The same things were measured in two ways. Each way mixes the same 4 hidden numbers, adds some noise and spreads widely along 2 directions of its own, which tell nothing about the thing.
In the rows, 128 means zero.
Some things both ways: the first way, then the second way.
161 135 121 79 144 109 167 109 150 129 161 161 111 172 142 114 132
80 125 147 94 119 181 147 125 154

122 100 134 95 109 139 147 123 108 113 126 110 166 127 155 126 154
134 162 155 143 111 114 147 158 121

121 116 133 91 95 146 148 125 104 96 138 135 155 159 141 133 134
161 126 132 115 113 103 104 149 130

126 118 131 78 110 138 189 109 117 133 145 154 150 154 154 133 117
132 147 141 80 92 130 140 140 153

111 109 138 85 74 151 171 119 74 107 132 157 174 165 141 143 116
137 140 148 120 128 78 146 146 155

121 116 130 103 113 142 166 111 106 91 147 163 159 179 117 124 115
128 118 125 116 134 81 102 147 168

128 114 144 94 129 133 141 104 119 122 142 160 159 155 138 120 154
117 136 142 136 141 106 146 169 169

132 104 119 99 117 126 130 134 132 90 132 86 146 139 133 126 152
135 140 132 153 116 113 98 154 113

162 131 136 95 126 132 179 141 138 73 118 86 137 158 131 100 76
65 165 139 121 90 115 111 120 132

118 120 128 113 151 128 141 99 142 127 170 161 155 150 129 122 180
139 128 137 128 131 128 131 163 143

117 111 150 95 113 144 161 112 105 124 138 154 172 156 142 130 150
137 147 153 126 123 107 156 155 150

153 114 141 100 149 118 118 128 152 102 117 86 148 143 138 101 159
88 148 156 175 126 156 141 138 105

Other things, the second way, with their names:
(53): 174 109 137 115 132 98 116 148 139
(326): 96 138 137 133 100 141 95 116 106
(457): 131 178 153 159 93 110 134 151 96
(453): 109 133 142 106 106 126 111 114 130
(397): 69 124 141 131 108 157 92 91 97
(192): 119 103 134 137 121 118 71 96 94
(280): 116 107 129 106 116 152 87 110 118
(410): 122 104 140 132 128 185 112 134 107
(320): 145 76 132 116 145 133 83 110 119
(42): 98 152 148 132 93 160 120 123 98
(18): 77 136 156 139 140 176 173 148 150
(105): 88 161 155 145 106 146 151 147 123
(297): 148 137 133 162 115 67 85 135 92
(39): 131 97 131 137 131 142 78 121 101
(388): 64 146 151 137 103 197 131 119 103
(201): 170 86 127 122 142 128 91 144 125
(185): 107 117 141 125 121 192 113 132 115
(304): 132 103 135 133 129 134 90 121 109
(119): 117 179 146 153 94 112 131 161 109
(391): 102 192 156 128 78 106 148 137 120
(364): 110 120 135 156 119 123 77 115 89
(202): 131 87 137 123 136 145 89 110 113
(372): 90 102 129 120 151 142 114 142 166
(450): 86 121 141 94 112 169 135 116 147
(367): 153 85 138 124 140 133 94 118 107
(323): 158 149 143 189 134 91 119 182 109
(351): 139 150 140 159 109 136 112 158 98
(308): 135 85 126 126 140 186 86 138 116
(287): 152 138 133 126 117 69 103 149 135
(352): 99 102 144 106 131 209 136 129 135
(366): 154 122 126 118 118 94 93 136 130
(102): 138 108 128 113 129 105 94 131 140
(58): 152 105 131 112 123 98 83 116 117
(21): 125 134 151 156 115 154 116 129 83
(51): 144 144 141 131 110 102 120 146 127
(361): 120 127 144 135 120 98 108 116 115
(342): 200 94 122 100 132 132 88 163 128

Some of these things the first way, each followed by its name:
154 137 120 92 135 116 147 109 143 99 157 160 123 188 122 110 135 | (372)
166 122 85 97 148 106 152 133 174 108 171 83 104 151 145 114 144 | (388)
137 111 166 97 131 144 180 129 122 106 100 85 181 128 151 116 105 | (391)
130 107 131 117 131 128 153 130 135 96 125 76 164 120 143 123 144 | (119)
120 107 118 86 57 149 162 143 79 80 123 119 160 158 138 143 106 | (287)
144 123 111 85 136 107 139 107 149 140 171 142 121 153 151 116 169 | (18)
146 127 120 101 156 104 112 114 159 106 162 141 121 168 120 98 180 | (308)
157 142 127 86 140 120 172 114 145 115 163 156 125 174 135 111 120 | (450)
159 136 105 108 126 126 160 145 148 52 139 87 116 172 124 105 94 | (397)
114 105 148 126 115 150 142 128 120 51 101 96 180 146 109 123 129 | (297)
150 119 137 87 127 115 152 132 132 117 120 92 146 142 150 113 137 | (105)
135 119 116 95 93 137 153 133 106 77 136 145 137 173 123 130 112 | (102)
139 123 126 84 107 139 170 132 108 85 134 133 142 176 131 125 105 | (453)
140 102 123 91 102 117 117 154 116 107 110 66 142 122 156 115 164 | (351)
156 128 96 90 145 108 131 123 162 114 168 119 115 159 132 112 159 | (185)
113 103 128 86 68 146 147 131 77 98 141 157 157 167 144 148 149 | (53)
109 94 137 121 133 134 108 116 132 100 125 97 177 120 129 124 199 | (323)
121 116 118 93 93 128 114 132 99 95 143 157 132 169 128 123 157 | (201)
